The rows are grouped in 2 ways, from coarse to fine. Each group lies inside one group of the grouping before and may be the whole of it. The rows also spread widely along 6 directions, which tell nothing about the answers.
Known rows, each followed by its group in each grouping:
[ 25  -5  75 -32 -19 -19 -68 -36  16 -16 -29 -16   3   3 -13 -13  -8  -2
 -25  -7  14  19 -33  14   6 -41 -13  10   0]	K423 Repu
[ -2 -39  35 -47 -34 -16 -14 -33  38  22 -19 -30  18  12  12 -10 -33  -3
  -9 -13   3  16 -14  25 -36  16 -45   9  -5]	K379 pif
[ 12 -50  16 -62 -54   6 -31 -47  24  41   9  -7  -3 -23  16  34 -16  35
   5  12  -2   7  41  24 -20  18 -45   8  -8]	K650 gaguz
[-10   5  41  -8  36   9   6 -18  33  31 -41 -60   6 -18  18 -32  -8 -10
 -25 -10 -32 -29  -5  23 -21  33   0 -40 -27]	K379 dul
[ 46   2  36 -40  -3  -6 -30 -21  33  23 -15  -8  -5 -19  -6  -6 -18   6
 -38 -36  11 -20  -8   7  -8 -15 -30   1 -20]	K423 famal
[  7 -31  54 -32   5  -3  -9 -49  40  19 -37 -20   8  -2  16 -26 -29  -9
   5  30 -16  11  16  40 -35  31   6 -30 -13]	K650 Nefem
[ 48   6  37 -66  -9 -11 -32  13  -1   7  -8 -65  -9  14 -21 -12 -12  30
 -38  27  20  24 -44   0 -17 -17 -29   6 -17]	K650 sur
[ 14 -33  55 -42  -7 -16 -28 -31  21  13 -28 -19  23  12   8  -9 -31  -1
   9  42   6  34   0  32 -25  -6 -12  -6   8]	K650 Meb
[ 19 -27  25 -27  -5   1   3 -31  11  47 -37 -61 -17   5  14 -13 -32  29
 -46   5 -12  -4 -36  17 -20  21 -46 -13 -29]	K379 Pelof
[ 48  26  53  16   7  -3 -48 -38  32  22 -39 -29 -25 -20 -15 -32  -3  28
 -42   3 -31 -29 -57   5  -1  -7   4  -5 -28]	K423 karo
[ -6 -28  92 -46  -1   5 -91 -18  11 -32 -23 -23  -5 -13 -11  -8 -17 -23
  -8  42  19  33 -11  36 -36  -2  17 -35   7]	K888 Baz
[ 22 -13  42 -39  21  35 -21   1  14  19   2 -39  -6 -24  14   6 -33  21
 -21   2   0  -9  14  25 -29  48  -2 -48 -25]	K888 pof
[ 32  13  36 -25   8  11 -39 -23   4  18 -24 -31  -9   0  -8  -7 -21  18
 -23   2 -10 -12 -25  12 -27  10   1 -20 -12]	K423 taluz
[ 33 -26  47   2   8  10 -28 -33  19  22 -27 -47 -25 -18   2 -25 -44  14
 -35   3  -6  -9 -30  24 -21  20 -24 -29 -30]	K888 komo
[ 13 -55  43 -20 -13  10 -27 -44  43  14 -13  -6  -3 -23  24   9 -33  -1
   3  -4   7   7  13  53 -21  33 -24 -28 -11]	K888 Baz
[ 35 -39  38 -54  14  19 -16  -1  18  11   2 -30   8 -26  13 -10 -35  12
 -17 -20  17  -1  -3  27 -21  21 -31 -30 -20]	K888 Baz
[ 29 -20  48 -39 -28  -7 -28 -52  30  18 -19 -29 -18 -18   6  -9   0   9
 -21  -4 -11   1  -1  18 -18  -3 -32  -6 -23]	K650 Nefem
[ 43 -29  48 -25 -35 -32 -26 -49  51  10 -30 -26   1 -16  19 -19   2  11
 -23   2  -2  11 -34  16   8 -25 -49  29 -35]	K650 gaguz
[  1 -43  53 -49 -39 -32 -40 -33  21   3 -31 -38   8  28  -5 -18 -30   1
  -8  18  15  42 -52  27 -26   3 -27  16   0]	K379 pif
[ 52  -9  40 -25  25 -23  12 -28  43  30 -42 -21   5   6   4 -35 -60  23
 -24   3   2  -3 -41  21 -13  15 -14 -13   3]	K423 karo
[-15 -22  30  -6  -1  21 -27 -49  40  32 -17  20  -3 -17   7  14 -13   6
  11   1 -29 -21  57  43 -38  47  23 -51   1]	K423 taluz
[  1  -8  45 -44 -12  13 -53 -11  16   0  -6  -8  -2  -7 -24  16 -12  20
 -17   9   2   7  12  19 -19  -4  -8  -8   9]	K423 Repu
[  2 -19  43 -19  11  -4 -30 -35  46  15 -30 -16   8 -13  17  -7  -8   2
   2  27 -15  -3   3  29 -21   1   2 -14 -14]	K650 Meb
[ -2  -2  35 -16  38   4  15  -3  55  32 -35 -47  17 -16  27 -46 -25   3
 -27 -31 -24 -43   0  31 -36  32 -13 -40 -25]	K379 pif
[-11 -16  63 -18  31  37 -50 -20  11   3 -28 -22  -5 -16   1   6 -36   0
  -3  49  -6   7  11  47 -44  65  37 -62  -6]	K888 pof
[ 39 -27  33 -56 -49 -13 -23 -28  28  15  -5 -24  -5 -18   9  -2 -17   9
 -23 -35  10   1   2   9  -7 -26 -64  13 -22]	K650 Nefem

New rows, each followed by its group in each grouping:
[-19 -29  47 -47 -24   2 -24 -24   1  18 -15 -52  -3   8   2  10 -22 -13
 -15  12  -4  28  -6  17 -37  17 -19 -10   6]	K379 dul
[ 41 -15  52 -22  -4 -35 -25 -36  50   4 -36  -9  12   1  -1 -23 -30  10
 -12   0   0   5 -36  22 -12 -11  -8  -3   5]	K423 karo
[ 42 -25  38 -24 -14 -13  -1 -36  48  18 -22   1   6  -4   7 -17 -41  14
 -15 -41   8  -6 -15  27   1   0 -49   7 -13]	K423 Repu
[-32 -35  44 -37  -3   8 -15 -20  15  28 -24 -52  -4  -7   4  -1 -22 -12
  -1  31 -20  13  12  34 -37  45   7 -33   7]	K379 dul
[ -3 -27  33 -21  -4   6 -29 -54  36  22 -17  16   0  -8   5  -1 -21  17
   5   9 -12   0  31  44 -21  29   9 -18  17]	K423 Repu
[ 11 -31  64 -76 -29  -8 -49 -21   9  -9  -9 -20  16   4  -8   3 -11 -12
  -9  18  20  26  19  24 -26 -21 -27  -4   2]	K650 Nefem
[ 35 -14  34 -45 -22   4 -36 -37  -2  34 -22 -36  -9   0  -1  -2 -20  46
 -20  46  -5  20 -25  24  -9  25 -20  12 -18]	K650 gaguz
[-25 -35  86 -19   9  21 -70 -18  36 -12 -19  -8  -8 -32  -2  -1 -21 -24
 -14  12 -10  -8  31  25 -36   8   2 -56   3]	K888 komo
[  4 -20  44 -33 -22   9 -62 -30  16  19  -7 -23  -2 -11   7   4   7   6
  -9  27 -12   9  18  21 -28  -1  -5  -2  -5]	K650 Meb
[ 38  -4  60 -16   3 -22 -40 -36  41   9 -45 -18  -7   2  -6 -32 -30   9
 -19  11  -4   6 -45   7 -12  -9   0  -6  -6]	K423 karo
[ -5 -17  31   5 -51   7 -63 -61  38  29 -31 -44 -31 -20  18  -5  10  11
 -30 -12 -25 -26 -19  18 -31  14 -22   0 -25]	K379 pif
[-10 -11  63 -49   7   8 -10 -23  40  15 -19  -7  23 -19   3 -13 -16 -26
   1  15  -6  -1  46  30 -39   6  11 -41  -1]	K650 Nefem
[ 29 -10  31  13 -13   8 -34 -60  43  29 -35 -12 -26  -7   8  -8 -14  15
 -12 -10 -27 -31 -17  23 -19  15   1 -21 -19]	K423 taluz
[  5  -1  33  13  36  -6  25 -40  51  35 -45 -66   0 -20  35 -34 -22  -5
 -28 -12 -38 -39 -29  25 -11  38   0 -34 -43]	K379 dul
[  8  -8  48 -24  -7  -1 -37 -31  34  24 -18 -18  -1 -28  11  -5  13  11
 -15  26 -22 -17  21  26 -22  12   3 -17 -23]	K650 gaguz
[ 32 -23  47 -33  10  26 -32 -23  -8  15 -23 -50 -19   2   2   7 -55  27
 -14  33  13  28 -27  27 -32  54  10 -33 -17]	K888 pof
[  6 -23  30 -15 -19  -8 -41 -43  27  18 -44 -47 -10   9   8 -20 -26   3
 -25  17 -17  13 -34  20 -31  27 -13  -1 -15]	K379 pif
[-36 -38  35 -10 -35  14 -28 -44  40  28  -6 -30 -18 -26  23  17   3 -11
  -7 -12 -28 -21  32  28 -24  24 -21 -14 -12]	K379 dul
[ 29 -13  56 -57  -9 -11 -25  -7  36   2 -22 -29  10   2 -11 -21 -17   7
 -21  17  13  22 -22  22 -17 -15 -35  -2 -17]	K650 sur
[ 19 -18  22 -32  10   4  -1 -25  50  31 -11  -3   1 -15   4  -5 -46  25
  -9 -12  -3 -11  14  17 -19  21  -9 -21   0]	K423 karo
[ 39 -22  37 -80 -29 -15 -14  -8  11  19  14 -31   4  -3  -5   3 -21  12
 -23 -29  19   5   7   7 -21 -17 -63   9 -16]	K650 Nefem
[  8 -12  58 -40 -21   9 -62 -40   6   1 -23 -26 -18  -6 -17   2   0  -8
  -5  38  -4  16   8  14 -35  -7   6 -23   1]	K650 Nefem
[ 24 -16  91 -27 -18   2 -79 -30  14 -29 -27 -47 -15  -7  -4  -9 -12 -10
 -35   9  17  22 -49   5 -18 -23 -10 -16 -16]	K888 pof
[ -3 -11  47 -36  10   5  -8 -15   7  21 -27 -68 -16   4  10 -17 -19  -4
 -28  11 -16   1 -25  13 -31  19  -6 -23 -20]	K379 dul
[-17 -11  19 -44   7  24  -2  -1 -11  34  -1 -69 -12 -10   7   4 -28  15
 -22   4 -15   0  14  18 -40  42 -11 -25 -10]	K379 dul
